The groups are shells around one centre, one inside the other: the same stretched ball of 6 dimensions in 9 sizes.
Known rows, each followed by its group:
[ -5  17  -2   3  -3 -12   2  -3  -5  -4 -28  17 -14 -15  28   9  24  14
   2  -4  35  17  31 -17  -8] | (4)
[  1   0  -6 -39  12  15  30  -5  -2 -43  40  25  31 -21 -72 -22  16 -12
 -22  -1 -44  30 -17  -9  21] | (1)
[  5  -7  21  19  -3   6   3  12   5  31   1 -23   2  34  12  -5 -35  28
  13   5  -1 -13  -7   0 -38] | (7)
[-19   0 -17   2 -11  27 -15   0   4   3   7  -8 -23  -9  18   7  22 -38
  -7  -6  10 -21   5  12  18] | (2)
[-11  19   2 -21   2  25   6   4   0 -23  11   2  20  12 -39 -13  10   6
 -17 -18 -46  24 -33 -14  -7] | (2)
[  2  19  13 -23  -2  -1  20  -3  -4 -22  -6   6  15  -9 -22  -7  14  25
 -10  -7 -25  42 -14 -21   0] | (7)
[  6  16  19 -24   3 -17  15 -14  -7 -19 -20   9   3 -34   1   2  28  24
  -3  -2   3  42  15 -19  13] | (7)
[-10  28  -7   3  -8  -8   7   4  -6 -10 -31  22  -8  -2  19   6  21  23
  -3 -10  22  28  17 -26 -21] | (0)
[ -8  22 -11 -18 -13   6  22   1  -5 -28  -4  19   3 -14 -17  -2  24   5
 -15  -6 -11  37  -9 -18   7] | (1)
[-16   6 -11  37 -33  16  -9  19   4  36 -19 -19 -35  30  56  15 -13   0
   8   1  32 -25   1   5 -29] | (2)
[  9  19  13 -31  14 -22  29 -11  -9 -35 -11  32  22 -30 -29  -9  26  35
  -8  -3  -5  57  16 -32   1] | (8)
[ -7  22  -1 -12  20 -12  -3  -9  -6 -22 -23  32   3 -20   3   1  36  15
  -4 -15  22  27  37 -26 -10] | (0)
[  8  10  18 -32   7  -3  25  -7  -4 -27   6   8  24 -17 -39 -13  12  23
 -10  -2 -32  43 -13 -18   7] | (7)
[  1   8   8  12 -18 -16   8   0  -3  16 -32  -4 -25 -13  49  14   8  20
  10   8  41  10  26  -8  -7] | (3)
[ -4  -5  -1  13   3  14   5  13   4  12  14   1   7  29  -9 -10 -23  10
   3   1  -2 -13  -3  -3 -34] | (4)
[-24  26 -22  -7 -14  25  -6   5  -1 -18  -8   9 -12  -1   3   5  33 -17
 -17 -19  -6  12 -10 -10   5] | (3)
[-10  13   3   9 -37  21   8  16   2  16  -9 -28 -16  23  20   6 -11   9
  -3  -2 -15   5 -36   0 -10] | (1)
[  8 -26   3  19 -19   8  25  16   5  29  26 -15  -4  21   3  -7 -42   5
  10  25   7 -22  -7  12 -18] | (8)
[-20   8  -6   6 -13  30 -23   3   5  12  -4 -23 -23   6  27   9  15 -24
  -4 -13   0 -19  -9   9   6] | (6)
[-18  16 -17  12 -15  12  -6   8   0   3 -16   7 -20   5  27   9  16  -6
  -4  -9  22  -2  10  -7 -12] | (4)
[ -2   4  -5 -11  -7  -2  11  -6  -3 -11  -3  10 -10 -28   6   3  23  -7
  -4   4  14  14  16  -5  18] | (4)
[ 19  -1  27 -15   1 -25  30  -9  -5  -4  -9   3   8 -24  -2  -4   0  37
   7  14   7  34  15 -14   1] | (6)
[ 11  -2  25 -40  11   7  22 -11  -1 -25  25  -6  28 -20 -52 -17   8   8
 -11   0 -50  33 -24  -6  23] | (3)
[  3 -10  13 -33  -1  32  16  -3   5 -16  45 -21  23  -4 -56 -19  -4 -16
 -16   0 -65   9 -46  10  27] | (0)
[-15  25   7   3 -32  20  -5   9   1  10 -25 -30 -18  16  28  11   7  11
  -5 -13 -15  14 -32  -6  -6] | (8)
[  7  -3  10 -13  -4  -9  14 -10  -2  -4  -3   0  -7 -31   9   3  15   2
   1   9  13  15  17  -2  20] | (5)
[-20   6 -17   2   5  23 -20   0   3  -3   4   6 -12  -2   9   3  23 -28
  -7 -13  11 -17  14   2   1] | (5)
[ 12  -7  12   2   3 -10  27   6  -1   4   9  10  14   8 -15 -12 -22  31
   6  12   4  12   8 -12 -26] | (7)
[-14  12  -4 -37  13  38   2  -2   2 -38  33   5  28   0 -65 -19  21 -19
 -26 -22 -65  20 -39  -7  15] | (8)
[-17  26  -3   3  -3   2 -20  -4  -3  -2 -37   4 -22 -11  41  15  37   3
  -1 -18  28   9  24 -14  -5] | (2)
[  9   2  22 -28   0   6  23  -4  -1 -15  16  -9  21  -8 -36 -13  -1  16
  -8   2 -40  30 -26  -7  10] | (4)
[-15  10  -6  21 -13   9 -18   6   1  21 -24  -9 -30   7  51  15  11  -3
   6  -7  35 -17  19   0 -15] | (7)
[  4   0  27 -22  14  16   4  -2   3  -6  18 -18  26  10 -37 -16  -7  16
  -6  -9 -48  14 -28  -5  -6] | (0)
[ 10  -5  21 -13  -7  -7  12 -10  -1   3  -3 -15  -7 -28  12   3   9   8
   4  10   4  14   8   2  21] | (2)
[-13  -1 -13 -22  15  32  -6  -3   4 -23  34   9  13  -6 -42 -13  20 -33
 -17 -13 -31  -5 -10   3  15] | (6)
[ -5   3  17 -12   7  23  -8   0   4   1  11 -21  10  12 -16  -8   0   3
  -5 -12 -35   1 -23   0  -4] | (5)
[-10  -8 -10  33 -25  12  -8  12   5  37  -8 -18 -36  14  54  14 -12 -12
  11   9  41 -36  15  13 -14] | (0)
[-11 -14 -11   7 -15  29  -6   6   7  15  22 -18 -17   3  10   2  -2 -34
  -3   5   1 -30  -6  19  12] | (2)
[  3   2  30  12 -15   6  -3   7   3  31 -15 -39  -9  23  29   4 -22  29
  11   1  -5  -3 -17   0 -23] | (3)
[ -5  16  -7  -7 -15  -5  15  -1  -5 -12 -16  13 -13 -21  14   6  24   5
  -5   0  17  25  12 -13   8] | (6)
[ -5  18  16 -10   9   6  -2   0  -1  -8 -11  -1  12   8  -9  -6   8  25
  -4 -16 -17  21  -7 -18 -19] | (6)
[ -6 -19  -5  33  -2  17  -9  16   8  37  15 -12 -12  34  22  -2 -32  -6
  13   8  24 -45  12  13 -35] | (1)
[ -1 -20  -1  26   0  15   1  16   7  30  21  -8  -1  35   5  -8 -36   3
  10  10  11 -35   4   8 -37] | (3)
[ -4  13  10  14   0  -1   0   9   0  12 -19  -1   0  24  16  -1  -9  33
   6  -7   9   7   5 -17 -41] | (5)
[-18  10 -16 -15  -5  41   6  11   4 -20  31   2  16  21 -47 -15   3 -18
 -22 -15 -49   5 -42  -3  -3] | (1)
[-10  25   6  16   0 -14 -17  -1  -4  12 -51   5 -23  -2  57  17  23  27
  10 -12  48  10  38 -20 -27] | (8)
[ -2  11  18 -30 -15  27  14   0   2 -14  15 -28  13   0 -33  -9   4   3
 -16  -8 -62  27 -55  -1  20] | (8)
[-14 -13 -15   2  -4  36  -9   6   7   7  31 -11  -8   8  -8  -5   0 -38
  -7  -2 -10 -31 -10  17   8] | (6)
[  1  11  -7  -6  -2 -13  27   1  -6 -17  -7  32   4 -13  -7  -4  11  19
  -3   5  18  29  20 -21 -10] | (1)
[ -7  -2   0  24 -10   2 -14   4   2  29 -18 -13 -29   4  52  13   0  -1
  12   3  42 -23  27   5 -14] | (5)
[-13  16   1 -12 -15  31   4   9   3  -9   9 -15   7  19 -21  -6   2   0
 -15 -14 -44  14 -44  -5  -4] | (5)
[ 13  -8  28 -38   9  13  20  -9   2 -17  32 -16  29 -13 -53 -19  -2   6
 -10   2 -56  24 -32   0  22] | (0)
[ -8   9 -10   0 -21  13  17  10   0  -3   3   3  -6   5  -2  -1   1   0
  -7   2  -4  10 -13  -6  -4] | (4)
[-14  21   9  13 -21  19 -11  12   2  18 -24 -26 -15  29  31   8  -3  18
   1 -14  -6   2 -22  -7 -25] | (3)

New rows, each followed by its group:
[ -3  -6  13 -17  13  29  -2   1   5  -5  31 -16  22  14 -40 -17  -7  -5
  -8  -9 -47  -3 -29   3  -2] | (2)
[-14  12 -16  26  -9   3  -2  14   0  13 -18  14 -16  21  31   5  -2  12
   5  -4  36  -8  21 -12 -39] | (2)
[-13  13   9  -9 -10  32 -11   5   4   2   3 -28  -1  16  -4  -2   5  -4
 -10 -16 -37   3 -37   1   0] | (5)
[ -7  18  12   6 -26  11   0   8   0  14 -22 -26 -15  14  27   8  -1  19
   0  -6  -7  12 -22  -6 -11] | (5)
[-13   7 -16  16 -20   9   0   9   1  11 -11   2 -24   3  32  10   8  -8
   0   1  29  -9  12  -1  -8] | (7)
[ -5 -18 -10  28   1  12  -1  14   6  27  17   1  -7  26  12  -5 -26  -6
   9   9  25 -37  17   8 -32] | (2)
[  9  -9  28   8  -4   0   5   4   3  26  -2 -27  -1  14  15  -2 -24  25
  12   8   0  -5  -3   2 -19] | (4)
[-20   6 -13  27 -18  21 -24  10   4  28 -17 -16 -35  15  54  16   6 -17
   5  -7  33 -31  12   8 -13] | (2)
[ 16  -4  18 -22   3 -15  32  -8  -4 -14   7   9  14 -26 -22  -9   3  22
  -1  12  -6  32   7 -11  10] | (7)
[-11   1 -21  18   0   7   4  12   1   5   4  22  -5  17   6  -3  -5  -1
   1   0  26 -13  20  -7 -31] | (2)
[ -4   8  14  26  -5 -12 -19   0  -1  32 -42 -14 -31   2  70  18   6  21
  19  -2  53 -11  38  -5 -24] | (0)
[-16  -1 -18  28 -16  23  -4  19   5  22   6  -4 -16  32  20   1 -16  -9
   2   0  16 -28  -1   4 -30] | (7)
[-15   9 -27  11  -4  12   8  13   0  -7   4  28  -3  14  -4  -4   4  -4
  -7  -4  17  -2  11 -12 -25] | (8)
[ -8  15   4 -25  16  12  -1  -7  -1 -26   5  11  16 -10 -29  -9  26   1
 -13 -17 -25  23  -5 -14   4] | (4)
[ -8   8  15  24   0   3 -24   4   2  31 -30 -20 -19  19  51  11  -2  19
  14  -9  28 -16  18  -4 -33] | (1)
[  7   7   7 -25  13 -10  25  -7  -5 -27   6  25  21 -21 -33 -12  14  18
  -7   1  -9  36   9 -20   2] | (4)
[ -4  10   7  -3 -23  21  18  15   2   3   7 -17   7  27 -16  -8 -18  17
  -8  -2 -37  15 -44  -6 -16] | (2)
[ -5 -21 -15  25 -16  20  10  18   7  27  27  -6 -11  26   7  -5 -32 -14
   5  15  14 -36  -1  14 -21] | (1)
[ 15  -6  30  13 -19  -8  25  11   1  29  -6 -26   1  22  13  -3 -39  45
  14  16  -3   9 -15  -5 -29] | (1)
[ -3  11   6 -26  19   6   7  -8  -2 -28   8  16  21 -12 -35 -12  21   7
 -12 -12 -23  26   0 -17   2] | (4)
[  3  -1  -1  26 -16 -17  15   9  -2  24 -20   7 -20   5  42   8 -13  24
  14  15  51  -3  32  -7 -28] | (2)
[  9  -5   9  14  -3  -9  23  11   0  15   1   6   6  17   2  -8 -27  33
  10  12  14   5  10 -11 -36] | (7)
[-5 -4 -3 -4 19  6 -7 -5  1 -4  9 13  3 -8 -5 -5 13 -9  0 -4 13 -8 26 -3
 -4] | (7)
[  7 -13  24 -12  10  11   0  -5   4   7  18 -21  10  -1 -14  -9  -8   3
   2   2 -21  -4  -8   6   4] | (6)
[ -6  20   5  17 -29  -4   9  12  -2  17 -35 -10 -21  14  42  12  -3  31
   6   0  20  16  -2 -14 -25] | (1)
[ -6  -7   3  27 -26  17  -4  14   6  38  -4 -31 -25  24  41   9 -22   0
  10   8  16 -28  -7  12 -18] | (5)
[-16  12   4 -12   9  24 -28  -8   3  -4  -4 -14  -7  -7   7   3  30 -19
  -7 -21 -12  -5  -2   1  12] | (0)
[-14  14   0  -9 -24  29   1   7   2  -2   2 -21  -7   8  -2   2   8  -8
 -13 -10 -30   9 -37   1   8] | (7)
[-11   6  -1 -14 -21  26  -3  -2   2  -3   6 -23 -16 -14   6   6  21 -25
 -11  -5 -18   2 -22  10  32] | (1)
[ -9  15 -18 -15   1  -6  10  -8  -6 -27 -10  34  -8 -35   2   4  42  -9
 -10  -4  25  24  31 -16  16] | (0)
[-19  14  -4  22  -7  21 -20  13   4  20 -15 -12 -14  32  30   5  -3   5
   3 -15  10 -17  -2  -4 -34] | (6)
[-14 -10 -10   6 -13  43  -4  15   9  12  34 -22  -2  29 -16  -8 -18 -27
  -8  -3 -30 -28 -34  16  -5] | (5)
[ -5   0   6  29 -20  15   4  22   5  33  -3 -21  -7  45  20  -1 -37  23
   9   3   2 -16 -17  -1 -45] | (5)
[  7  -6  31  -1   8  -1  -7  -6   2  18  -6 -25  -1  -1  16   0  -5  18
  11   0   0  -3   7   1  -7] | (2)
[ -3 -11  -7 -22  13  20  10  -4   3 -20  37  11  16 -13 -43 -15   9 -24
 -12   0 -22   0  -3   3  16] | (4)
[  4   8  27 -23   6   7   4  -7   0  -9   0 -16  13  -7 -17  -7   9  17
  -5  -8 -32  24 -17  -8   6] | (7)
[-23   5 -16  17 -30  45 -10  20   8  19  12 -28 -18  37  12   3 -12 -23
  -8  -8 -18 -27 -38  13 -12] | (2)
[-12  11  10  -5  -6  33  -8  10   5   3   8 -25   8  30 -14  -7  -7   4
  -9 -16 -43   1 -41  -2 -15] | (2)
[-12   4 -15  23 -34  23  13  24   4  19   4 -10 -14  35  13   1 -23   2
  -2   4   1 -11 -23   1 -27] | (0)
[-22  28  -9 -22 -16  27  -9  -3  -1 -22 -10  -7 -11 -14   1   7  42 -20
 -20 -22 -23  21 -22  -7  25] | (1)
[ -7  17 -10 -23   9  -5   9 -11  -6 -33  -7  33   2 -35 -11  -1  42  -4
 -12  -8  12  31  26 -19  15] | (6)
[  6 -21   3   7  -2   1   9   0   3  17  15  -5  -9  -8  11  -2 -10  -7
   8  17  22 -18  20  10   2] | (3)
[  2   4   1 -23   4  10  27   2  -1 -25  24  15  25  -1 -50 -18   0   9
 -13  -1 -34  27 -19 -13  -2] | (5)
[ -9  -9  -2  22 -29  20  -7  10   6  34   0 -32 -32  11  43  12 -11 -16
   7   9  18 -30  -4  18   0] | (8)
[ -8  18   2  15 -21   5   7  14  -1  13 -22  -6 -11  23  24   5  -7  26
   2  -4   8  11  -8 -14 -31] | (5)
[ -3 -17  -9  18   9  11   0  10   5  17  21   8   0  20  -1  -9 -20  -6
   6   7  19 -29  19   4 -28] | (2)
[ -9   9  -3 -13  -1  28  13  11   3 -15  25   2  22  24 -46 -18  -9   4
 -15 -10 -47  13 -38  -9 -16] | (1)
[-11  -1   3  10 -10  33  -8  14   7  18  14 -26  -1  36  -2  -5 -19  -4
  -2  -7 -25 -19 -31   7 -21] | (4)
